The groups are shells around one centre, one inside the other: the same stretched ball of 4 dimensions in 9 sizes.
Known rows, each followed by its group:
[-1.38  0.39 -0.47 -1.10 -0.01  2.76  0.87 -0.98 -0.13]  Q_346
[-1.90  0.82  1.57 -1.66 -0.58  3.41  1.43  0.74 -1.65]  Q_346
[ 0.26 -0.30  0.69  0.88 -0.68  0.97 -0.40  0.82 -0.99]  Q_282
[-1.26 -2.46 -0.28 -0.59  0.62 -0.93 -0.35 -0.68  0.87]  Q_812
[ 1.70  0.19 -0.76  1.81 -1.15  1.32 -0.45 -0.31 -0.14]  Q_812
[-2.68  1.70  2.80 -0.79  0.30  3.66 -0.02  2.64 -3.70]  Q_842
[ 0.99 -2.52 -2.86  0.03 -0.47 -0.78  0.47 -3.27  3.25]  Q_619
[ 2.37 -0.26 -2.34  2.26 -0.96  0.72 -0.71 -1.70  1.20]  Q_842
[ 2.37 -0.92 -3.14  2.03 -0.74  0.13 -0.63 -2.63  2.18]  Q_346
[-0.53  0.22  0.97  2.44  1.03  0.40 -2.87  2.21 -2.56]  Q_282
[-2.52  1.85  2.04 -0.26  0.68  3.58 -0.57  2.18 -3.45]  Q_812
[ 2.26 -1.06 -3.49  2.41 -0.26 -0.27 -1.24 -2.70  2.24]  Q_842
[-0.83 -0.17 -0.39  0.95  0.87  0.90 -1.43  0.13 -0.79]  Q_549
[-2.74  0.53  2.70 -0.68  0.61  2.21 -0.45  2.55 -3.13]  Q_727
[-3.00  1.00  2.46 -3.00 -0.67  4.20  2.36  1.06 -2.07]  Q_619
[ 1.18 -1.39 -2.91  0.66 -0.40  0.20  0.07 -2.93  2.48]  Q_727
[ 3.09 -3.30 -3.52  2.71 -0.54 -2.93 -1.50 -2.85  3.49]  Q_619
[ 1.94 -2.74 -3.00  3.70  1.08 -3.17 -3.48 -1.51  1.90]  Q_681
[-0.23 -0.03  0.68  0.32 -0.56  1.53 -0.06  0.64 -1.01]  Q_549
[ 1.27 -0.97 -3.11  0.89 -0.36  0.56 -0.08 -2.99  2.34]  Q_141
[-2.61 -0.56  1.37 -0.38  1.30  0.84 -1.09  1.39 -1.80]  Q_727
[-5.67  1.79  3.78 -3.99  0.93  5.14  1.75  2.41 -3.91]  Q_282
[-3.71  0.77  3.16 -0.87  1.32  2.40 -0.91  3.12 -3.86]  Q_141
[-1.52  0.86  1.64 -0.49 -0.23  2.80  0.25  1.38 -2.17]  Q_727
[-2.35  1.97  1.54 -2.82 -1.08  5.42  2.80  0.19 -1.75]  Q_282
[ 2.37 -0.43 -2.22  3.01 -0.47  0.05 -1.69 -1.16  0.80]  Q_842
[-5.05  1.36  3.72 -2.64  1.28  3.90  0.45  2.97 -4.13]  Q_681
[-1.41  0.79 -0.77 -1.86 -0.46  3.72  1.87 -1.68  0.27]  Q_619
[-5.41  1.18  3.19 -4.79  0.42  5.01  2.80  1.29 -2.69]  Q_812
[-0.95  0.93  1.09  0.73  0.17  2.25 -0.87  1.45 -2.24]  Q_549
[ 3.43 -3.08 -3.92  3.18 -0.49 -2.87 -1.78 -3.05  3.56]  Q_141
[-4.02  0.75  2.98 -3.02  0.29  3.67  1.53  1.77 -2.71]  Q_549
[-1.42  1.40  1.86 -0.59 -0.57  3.50  0.60  1.55 -2.50]  Q_681
[-3.92  0.71  1.85 -3.40  0.29  3.96  2.02  0.47 -1.69]  Q_141
[-3.20  1.46  1.93 -2.07  0.29  4.12  1.08  1.18 -2.50]  Q_346
[ 2.04 -1.47 -3.09  0.41 -1.41  0.44  1.04 -3.46  3.12]  Q_681

New rows. What belongs after each?
[ 3.28 -2.44 -4.09  4.74  0.69 -3.14 -3.75 -2.21  2.49]  Q_812
[-0.70  0.94  0.03 -0.86 -0.81  3.37  1.26 -0.52 -0.58]  Q_346
[-5.77  1.60  4.57 -4.27  0.61  5.01  2.06  3.00 -4.26]  Q_282
[ 1.29 -0.06 -2.02  0.56 -1.12  1.82  0.66 -2.13  1.34]  Q_549
[-1.00 -0.57 -0.12 -1.74 -0.79  2.09  1.77 -1.16  0.57]  Q_141
[ 0.25  0.73 -0.33  0.49 -0.75  2.48  0.23 -0.29 -0.57]  Q_549
[-0.25  0.55 -0.08  1.07  0.11  1.78 -0.93  0.39 -1.17]  Q_346
[ 1.47 -2.53 -1.06  4.45  1.39 -3.59 -4.60  0.86 -0.11]  Q_812
[ 2.08 -1.60 -3.33  0.43 -1.34  0.30  1.01 -3.67  3.35]  Q_681
[-1.77 -0.61 -0.35 -0.39  0.99  1.05 -0.54 -0.41 -0.27]  Q_141
[-1.60 -1.14 -0.65 -1.28  0.41  1.03  0.56 -1.29  0.73]  Q_549
[-1.39 -0.04  1.95  1.23  0.83  0.65 -2.01  2.61 -2.83]  Q_141
[ 0.60 -1.70 -3.36  0.07  0.00  0.10  0.26 -3.57  3.01]  Q_812
[-0.15 -1.77 -1.72 -0.77 -0.30  0.31  0.83 -2.35  2.07]  Q_141
[ 1.12 -1.64 -0.82  4.00  1.25 -2.33 -4.11  0.95 -0.62]  Q_619
[-2.97  1.26  1.35 -4.01 -1.02  5.22  3.62 -0.56 -0.91]  Q_812
[ 1.56 -2.26 -4.00  0.47 -0.45 -0.58  0.34 -4.18  3.89]  Q_282
[-0.05 -0.23 -0.52 -0.73 -1.02  2.07  1.29 -1.16  0.53]  Q_346
[ 1.64 -1.84 -1.42  3.43  0.53 -2.07 -3.05 -0.06  0.40]  Q_727
[ 2.04 -0.69 -2.13  2.54 -0.44 -0.02 -1.40 -1.27  0.95]  Q_727
[-1.77  0.69  1.83  0.99  0.97  1.60 -1.83  2.49 -3.11]  Q_842
[-1.51  1.89  0.99 -1.56 -0.90  4.71  1.79  0.22 -1.67]  Q_619
[ 1.18 -1.34 -1.88  3.33  1.02 -1.49 -3.21 -0.42  0.34]  Q_681
[ 3.94 -2.84 -5.17  4.28  0.10 -3.12 -2.81 -3.68  3.92]  Q_282
[-0.17 -1.88 -1.54 -0.80 -0.35  0.21  0.85 -2.21  2.01]  Q_842
[-3.05 -0.48  1.03 -1.63  1.03  1.66  0.15  0.47 -1.14]  Q_549
[-5.65  2.20  4.06 -3.90  0.80  5.55  1.80  2.74 -4.34]  Q_282
[-2.88  0.85  3.25 -1.06  0.30  2.77  0.00  2.90 -3.52]  Q_842
[ 0.51 -0.15 -0.69 -0.19 -1.22  1.95  1.09 -1.15  0.56]  Q_141
[-2.29  0.46  2.41 -0.47  0.41  2.10 -0.43  2.31 -2.85]  Q_727
[-1.33 -1.93  0.94  1.12  1.35 -1.46 -2.33  1.51 -1.16]  Q_681
[ 3.57 -3.36 -3.33  5.37  0.71 -4.61 -4.49 -1.26  2.20]  Q_282
[-2.58  0.37  2.01  0.31  1.38  1.45 -1.67  2.43 -3.04]  Q_141
[-2.29  1.40  1.08 -3.27 -1.19  5.07  3.24 -0.54 -0.89]  Q_282
[-2.27 -0.91  2.07  0.02  1.03  0.20 -1.35  2.17 -2.20]  Q_141
[-1.16  0.70  1.66  0.71  0.22  1.93 -1.01  2.02 -2.61]  Q_549
[-3.91  1.87  2.76 -3.24 -0.10  5.16  2.16  1.47 -2.94]  Q_141
[-0.72 -0.43  1.82  2.40  1.03 -0.42 -3.06  2.99 -2.89]  Q_812
[-0.51  0.97 -1.05 -1.39 -1.03  3.82  2.01 -1.89  0.49]  Q_619
[-1.71 -1.04 -0.80 -1.62  0.35  1.35  0.90 -1.59  0.91]  Q_842
[-0.95 -0.32  1.13 -0.45 -0.44  1.51  0.33  0.74 -1.06]  Q_141
[-1.64 -0.72  1.83  1.94  1.74 -0.66 -3.27  2.95 -2.90]  Q_282
[ 3.64 -4.02 -3.68  4.75  0.45 -4.95 -3.83 -1.98  3.09]  Q_812
[ 0.07 -0.02 -2.34 -1.48 -1.10  2.90  2.26 -3.31  2.13]  Q_812
[ 0.31 -1.82  0.33  2.53  0.74 -1.84 -2.83  1.37 -0.88]  Q_681
